The same things were measured in two ways. Each way mixes the same 10 hidden numbers, adds some noise and spreads widely along 6 directions of its own, which tell nothing about the thing.
Some things both ways: the first way, then the second way.
[9,-14,14,2,-10,10,4,-10,-8,-3,-20,5,-10,5,-28,-5,-15,-4]
[-4,-6,-1,9,11,-3,-10,-4,-12,-6,-2,-7,-1,8,-7,-4,3,-10,6,2,2,-3,6,11,-12,0,2,4]

[-22,11,-20,-6,14,-15,9,4,3,14,1,-6,18,-8,-2,-10,6,13]
[-20,-24,-22,5,-19,0,-5,7,10,-9,3,8,-7,24,15,-9,10,-23,18,12,-8,-23,7,-1,-25,5,-4,0]

[-5,25,-7,-19,0,-15,2,12,37,6,11,-3,3,16,27,11,-6,6]
[24,-7,4,-11,7,6,0,-13,-12,4,13,-11,11,6,-18,-15,-5,-7,9,-9,-2,-3,-11,-3,8,0,2,-3]

[-16,20,-7,-7,8,3,1,6,-3,-3,14,0,-6,-8,10,-2,9,-17]
[6,14,13,-1,2,-10,-1,0,16,16,-4,-2,0,-13,-8,2,-8,13,-2,-2,10,13,-7,1,16,-2,12,4]

[3,3,4,-8,-18,16,-9,4,28,11,1,-3,-22,4,-15,14,-8,-16]
[3,6,2,-4,33,-8,9,-14,-41,-24,9,-8,7,3,-1,5,-4,8,-5,-8,4,8,9,-9,-5,-10,-6,3]

[5,12,1,-6,-2,3,1,6,-11,-14,-10,4,-12,8,6,19,-10,-14]
[7,3,-2,8,6,13,4,-1,-12,4,1,0,0,3,1,1,-8,-4,-12,2,-15,-6,-8,5,6,7,-1,-1]

[-13,26,-6,-15,-11,-9,4,16,23,-2,16,-1,-20,7,15,20,-9,1]
[4,-1,-7,-13,-2,16,5,-2,-16,-8,10,-5,7,5,-4,-4,1,-11,-10,-5,-9,2,1,-10,-10,1,-5,-4]

[15,7,-10,5,-15,-3,10,12,15,2,6,-11,-7,-19,13,5,11,5]
[-9,-4,-4,5,-5,4,-6,2,9,7,3,9,-7,5,7,-2,-12,3,-14,2,-8,3,-10,-1,9,-1,1,4]

[5,-3,2,4,-1,11,0,-12,-19,5,3,4,-4,-4,-15,4,5,-15]
[9,5,12,5,36,-22,2,-18,-23,-20,-10,5,9,7,2,-3,-3,11,5,-11,24,11,18,6,-2,-12,5,10]

[-8,6,-4,-11,6,9,-15,-6,-11,-1,11,-8,-3,14,6,11,6,-25]
[-4,-8,-11,-1,-8,19,0,-6,7,20,-4,7,-1,-2,-11,-4,-7,-1,-20,2,-17,-1,-9,4,0,-4,0,8]

[-15,7,5,-23,-14,-10,8,2,3,-1,1,0,-21,13,-30,7,-23,-6]
[4,14,-1,6,18,-5,13,-3,-35,-38,-2,-12,11,-10,-7,9,3,7,6,-11,-6,-6,3,1,4,-5,3,3]

[17,-11,4,13,1,-1,-4,-12,-32,-18,-6,2,5,9,7,8,6,-4]
[-3,1,-6,-4,-10,13,2,0,13,4,10,1,1,6,1,-1,-7,-2,5,2,-15,-11,-13,-4,6,1,0,-3]

[-15,15,-11,-9,-1,7,8,3,0,12,12,-4,-15,-13,-5,-1,6,-9]
[-8,-10,-15,1,-16,7,-8,1,30,21,5,1,-4,6,-1,-7,-15,-4,0,3,-14,-9,-16,3,3,-6,11,9]

[-5,20,-9,-22,-4,-7,14,16,20,10,22,-2,-27,19,1,18,-7,-18]
[3,3,1,-2,-7,5,16,-3,-16,-14,-21,-2,2,-10,2,6,5,0,-9,3,-12,-8,4,-2,-2,-1,-9,0]

[-28,10,-3,-1,11,0,-12,-12,-30,-11,-9,-12,3,7,-16,2,0,-20]
[-2,7,-1,8,-1,-17,-1,5,-7,-9,3,5,-7,-3,2,1,3,-3,11,-3,8,-1,11,-1,-3,8,2,-12]

[-9,-2,6,4,4,-6,-9,-10,-1,-2,-14,2,14,4,-19,1,-6,-10]
[-11,8,13,6,-12,-16,0,4,-1,3,-32,20,-11,-23,3,12,19,9,-13,6,23,19,31,2,-8,5,-11,-9]

[12,4,14,-4,-23,0,24,8,17,-1,-16,4,-25,-5,-20,5,-26,0]
[-6,8,1,15,-14,1,-3,5,8,10,-14,6,-14,-12,2,6,-7,1,-7,7,-11,-6,-3,8,10,7,-2,-8]

[-9,7,-18,-15,-12,8,6,6,18,19,-4,-7,-22,-2,-23,10,-5,-7]
[-8,-10,-14,12,-12,5,-9,9,14,8,-12,-4,0,-5,8,4,-6,1,-13,-1,-10,-5,-8,19,7,-6,11,12]

[9,-6,-3,6,5,-5,6,-5,-10,-3,-3,1,3,-1,17,5,11,7]
[20,0,7,-19,-5,-17,6,6,16,6,26,-11,4,6,4,-7,-9,4,33,-4,8,-4,-18,-22,22,5,4,-15]

[2,15,-17,0,11,-4,-1,1,7,16,8,-1,13,4,12,8,10,2]
[8,-7,-7,-13,-1,7,5,-12,-14,-6,-2,-4,8,3,5,-3,-1,-5,-3,-6,-3,-5,9,-3,-8,-9,-10,-8]

[11,-15,8,9,-10,9,-4,-7,11,1,0,-10,-12,11,4,5,2,-1]
[-3,3,-1,1,0,-1,1,5,0,-11,4,-6,5,-1,-6,1,6,-2,10,0,1,-2,-4,0,0,3,8,6]

[0,11,-10,-8,6,17,-10,6,6,14,3,-6,14,-10,8,-4,2,-4]
[-1,-1,-5,7,19,-2,2,-11,-9,8,-1,9,-5,7,-5,-2,-17,5,-1,-1,-9,-3,-3,3,2,-5,-2,2]

[-14,2,-20,-14,12,8,16,1,-27,7,2,11,-5,-17,-10,-10,10,-6]
[5,-9,-4,-11,12,-3,-2,2,-1,5,-2,-12,10,2,6,2,-3,4,-1,-4,7,8,2,4,-2,-10,2,5]

[4,-21,16,30,7,3,18,-25,-30,9,-17,-6,-6,-3,-28,3,6,-20]
[-16,3,-13,11,-32,12,6,4,28,1,3,7,-3,-7,17,13,4,5,4,11,-10,-21,-4,0,6,2,4,-2]

[9,1,0,13,4,10,5,-3,-23,-15,-3,-2,-8,2,16,9,8,-16]
[0,5,10,-4,-25,0,-3,12,23,29,-16,14,-13,-15,6,4,1,2,-11,9,5,11,5,-4,7,12,-10,-18]

[3,-7,9,2,-12,13,14,2,9,15,0,3,-12,-11,-11,0,-13,13]
[4,12,6,-10,12,-6,8,-1,-10,-13,0,0,9,-4,1,8,0,11,7,-8,7,7,5,-7,4,-5,-4,-6]

Other things, the second way, with their names:
(424): [-2,5,12,-5,-6,-15,2,2,15,-15,-14,3,5,0,0,-2,7,3,23,0,11,-2,2,-3,3,-4,4,5]
(108): [3,-14,-2,-5,-5,-2,-5,1,11,4,9,-5,8,5,-3,-7,6,-2,9,0,11,0,-5,-2,1,-1,8,8]
(237): [-2,14,3,-7,-5,-13,16,1,-5,-11,3,2,-4,-10,1,9,2,9,15,1,1,-3,5,-19,2,2,-7,-13]
(218): [3,9,9,19,12,-11,7,-11,-13,-21,-9,11,9,-3,0,5,15,6,11,0,21,-6,18,9,-2,4,8,7]
(145): [-8,2,-10,1,-9,8,4,1,13,-1,11,7,-2,10,6,-2,-8,-2,6,3,-14,-13,-10,-6,1,2,4,2]
(190): [2,-2,-2,-9,9,0,-7,-1,-6,3,2,-5,9,-1,-13,-4,4,-3,-2,-9,10,14,8,5,-9,-5,5,3]
(123): [3,1,2,0,9,-9,16,-9,-13,-21,4,7,2,10,5,0,0,4,23,2,-1,-15,2,-12,0,1,-6,-5]
(26): [1,-13,8,1,13,-5,-16,-2,-4,5,2,12,-4,22,-5,-15,2,-12,6,1,13,11,7,3,-9,6,-6,-2]
(323): [1,-5,-8,-1,6,7,-8,2,-10,-2,12,-11,4,11,2,-2,0,-13,1,-1,-2,-2,2,7,-10,1,1,-4]
(251): [-5,8,5,5,1,-7,5,9,-2,-10,-4,-3,-1,-5,7,9,7,2,5,6,5,-1,4,-2,-3,6,2,1]
(353): [8,-7,-19,-25,-15,9,8,1,-2,21,23,-9,-4,2,6,-2,-7,-12,1,1,-12,-6,4,-20,-14,2,-14,-29]
(284): [12,7,6,2,-4,-17,2,2,7,6,-6,-3,-3,-9,3,-2,-8,3,8,-1,5,-3,-3,1,15,2,6,-8]
(204): [8,6,12,1,19,0,-1,-8,-19,4,-6,-10,7,-10,-19,3,6,5,-9,-2,11,13,7,6,-3,-2,2,7]
(507): [11,-10,8,-6,25,-8,-13,-4,-11,-2,15,-17,5,19,-11,-14,-10,-5,10,-6,5,9,-13,0,4,-5,5,9]
(514): [1,-9,-1,-4,-10,1,-9,-3,4,12,0,6,-8,7,-5,-15,-5,-12,-10,1,-2,4,-1,-4,-6,1,-2,-2]
(435): [6,0,-7,-4,4,-4,-6,-9,1,-8,13,-4,6,8,-9,-10,-8,-3,19,-13,-1,-7,-4,2,4,-8,7,-4]
(122): [9,-3,-4,-14,3,-4,0,2,-6,-3,12,-7,6,6,9,0,-4,-2,9,-6,4,1,2,-4,1,-2,-5,-15]
(186): [8,-1,-9,4,18,-8,-12,1,-18,5,10,-1,7,-7,-24,-11,-1,-1,-8,-23,10,20,1,13,6,1,17,4]
(482): [-14,7,-3,27,-1,-20,1,8,3,-12,-9,10,-10,-4,9,7,2,5,9,5,4,-9,4,9,4,7,11,6]
(408): [4,-2,2,-10,-2,-4,6,-4,-9,1,1,0,0,-4,-2,-1,4,2,-2,0,7,6,7,-13,-4,1,-8,-7]
(217): [14,7,8,-31,-6,9,17,-7,-12,1,16,-9,0,2,3,-1,-7,-2,-3,4,-10,1,-4,-33,-1,1,-20,-19]
(246): [14,-2,15,-4,10,9,3,-5,-11,-4,-10,-5,14,2,-4,-2,7,1,-8,1,7,8,-1,3,4,2,1,12]
(339): [-11,8,-3,17,-19,-7,16,5,8,-23,-15,17,-13,7,19,1,-3,-7,12,13,-19,-30,-5,-6,0,10,0,3]
(176): [-18,-11,-12,19,-5,7,-11,-2,17,2,2,16,-5,20,4,-9,-3,-12,1,7,-8,-13,-4,12,-9,3,11,15]
(324): [-17,1,-23,14,-18,16,-5,18,-1,-6,-7,11,2,-14,2,7,13,-6,-23,-6,-7,3,8,16,-5,7,9,4]
(275): [-3,3,10,-7,1,1,-3,1,11,9,3,5,0,-3,3,5,-7,16,-9,2,5,15,-7,-7,16,-4,-4,2]
(130): [-10,10,4,4,-6,-10,7,7,-3,-14,-7,5,-4,-8,6,7,7,5,-3,3,4,4,6,-8,-2,3,1,3]
(185): [-5,-16,-16,7,9,-7,-10,0,7,2,13,2,0,20,7,-11,-11,-5,8,-4,0,-5,-7,7,0,-5,11,9]
(308): [-1,-9,5,-10,-2,-14,-8,6,9,21,-2,-13,-15,2,-6,-11,-12,-6,-8,7,0,13,-10,-11,-4,-2,0,6]
(193): [-2,7,6,-4,-9,2,11,4,-3,-10,-18,2,7,-17,3,12,11,11,-7,0,3,5,7,-2,3,-1,-4,2]
(198): [13,8,13,-1,14,-3,-4,-8,-16,-1,-4,-5,11,-11,-12,0,3,7,-15,-10,18,20,8,5,5,-4,6,7]
(293): [-2,7,-2,7,-19,-8,-2,2,8,17,-4,4,-15,-15,-11,-5,-4,-5,-6,3,-4,0,0,-3,2,7,4,-9]
(60): [13,22,8,-1,15,9,9,3,-21,-20,-1,-3,22,-17,-19,2,8,5,-16,-20,6,17,-2,4,11,3,18,14]
(129): [-2,-10,-12,4,-7,-4,5,6,4,0,-4,3,-6,10,7,-4,-4,-11,17,5,-14,-20,-3,2,-5,5,-1,-6]
(471): [-9,6,1,2,2,-2,9,-8,-8,-2,-1,13,-10,-2,7,13,-3,13,4,9,-5,-5,9,-10,0,0,-20,-16]
(533): [-3,-12,7,-1,1,-11,-16,8,13,10,-15,3,-3,8,2,-8,3,-5,2,3,14,12,4,9,-5,-1,3,7]
(464): [-9,3,-5,-18,-7,4,9,-2,-16,7,-2,1,-7,-18,-16,7,8,3,-14,0,-3,14,16,-18,-17,-3,-18,-14]
(57): [-1,15,-8,2,-19,6,14,9,0,-4,-15,2,10,-29,0,17,18,5,-3,-4,2,-4,15,8,-2,5,6,-8]
(161): [-10,-9,-16,14,-15,12,-15,-3,21,29,-1,14,-16,5,-5,-9,-21,-7,-11,3,-22,-11,-11,13,6,1,2,-4]
(547): [2,-18,-8,-10,0,10,-16,-9,10,17,27,-4,0,20,-8,-17,-13,-7,1,-3,-4,2,-15,-5,3,-6,2,1]
(289): [6,-9,7,22,9,-13,-16,0,15,19,-5,-3,-2,6,-10,-11,-4,-3,8,5,12,-2,-10,21,10,6,21,18]
(494): [1,-4,-8,16,9,2,5,-7,-9,0,7,-1,-2,7,2,-5,-11,-4,-14,4,-8,-10,-9,2,-1,1,13,17]
(194): [-5,3,-8,1,-1,4,1,-2,0,-16,7,2,6,6,-2,-3,-3,-3,6,-7,-9,-9,-4,1,1,-4,6,3]
(548): [-17,2,-17,10,-19,9,2,2,7,-16,6,1,2,-7,2,8,5,4,0,0,-12,-15,-5,1,5,-2,6,5]
(230): [-9,2,-4,3,-22,10,-6,5,8,16,-22,6,-6,-21,-2,7,6,1,-27,3,-4,8,8,10,-3,0,-3,0]

Some of these things the first way, each followed by its name:
[20,-18,1,16,13,12,0,-6,-26,5,4,-2,0,14,8,10,10,-12] : (246)
[14,-7,10,4,-24,12,2,1,16,-10,-8,-4,-16,7,2,11,-15,3] : (26)
[7,0,8,-3,-12,3,1,-12,-5,-26,-8,-3,-18,22,-7,15,-2,-46] : (471)
[-9,7,-8,2,11,-12,0,6,-10,0,8,-2,9,-10,3,-4,11,1] : (130)
[9,7,-3,2,-10,3,-16,1,6,-2,4,-7,-6,11,6,18,2,-4] : (514)
[-16,-1,-2,3,-7,-3,-9,-6,3,5,-13,-18,6,-1,-4,9,-6,16] : (324)
[21,-33,14,16,-2,2,12,-21,-9,5,-8,-2,-3,-1,0,-3,11,5] : (108)
[13,6,-5,-2,-16,-15,16,16,48,15,16,5,-1,-4,15,0,-5,33] : (424)
[-9,12,-2,-3,-3,-1,21,20,36,21,-1,4,-9,-20,0,-5,-11,14] : (251)
[13,-12,17,3,-21,-8,14,-14,-5,-2,-10,5,-1,-4,-18,-3,-15,24] : (435)
[2,5,6,-16,-9,-9,6,0,16,-13,-20,13,-6,1,-5,3,-11,-4] : (289)
[16,-7,13,10,-5,2,-1,-1,27,14,-3,-2,7,-6,8,-2,-1,14] : (237)
[5,-7,26,-16,-49,9,-10,-13,41,-15,-12,-12,-35,13,2,20,-22,8] : (186)
[-3,10,-18,-12,-9,2,25,14,9,0,15,0,-18,-12,10,-8,6,3] : (533)
[18,-19,-9,6,5,13,7,-5,-44,-9,6,-8,-3,-6,2,-16,19,-4] : (507)
[20,-14,5,17,10,13,10,-10,-13,13,14,-15,0,4,20,-2,18,-10] : (123)
[-4,14,8,-13,1,-13,6,-5,-3,-15,-25,28,5,-9,7,9,-11,10] : (353)
[-4,18,10,-11,-7,-10,-14,-5,6,-20,-3,-2,-10,14,7,13,-3,-17] : (293)
[-11,1,-16,-2,4,10,1,-5,-17,13,-2,-10,6,-19,-11,-6,11,1] : (185)
[-24,18,-17,-5,11,-4,-11,1,1,2,-3,-16,9,-1,-5,-2,9,-17] : (482)
[-21,8,-2,-1,25,14,-25,-2,-20,27,-9,-3,10,-7,-29,9,-1,-22] : (494)
[15,-15,11,9,5,-4,-5,-8,-1,8,-13,6,18,-3,-5,1,-2,12] : (408)
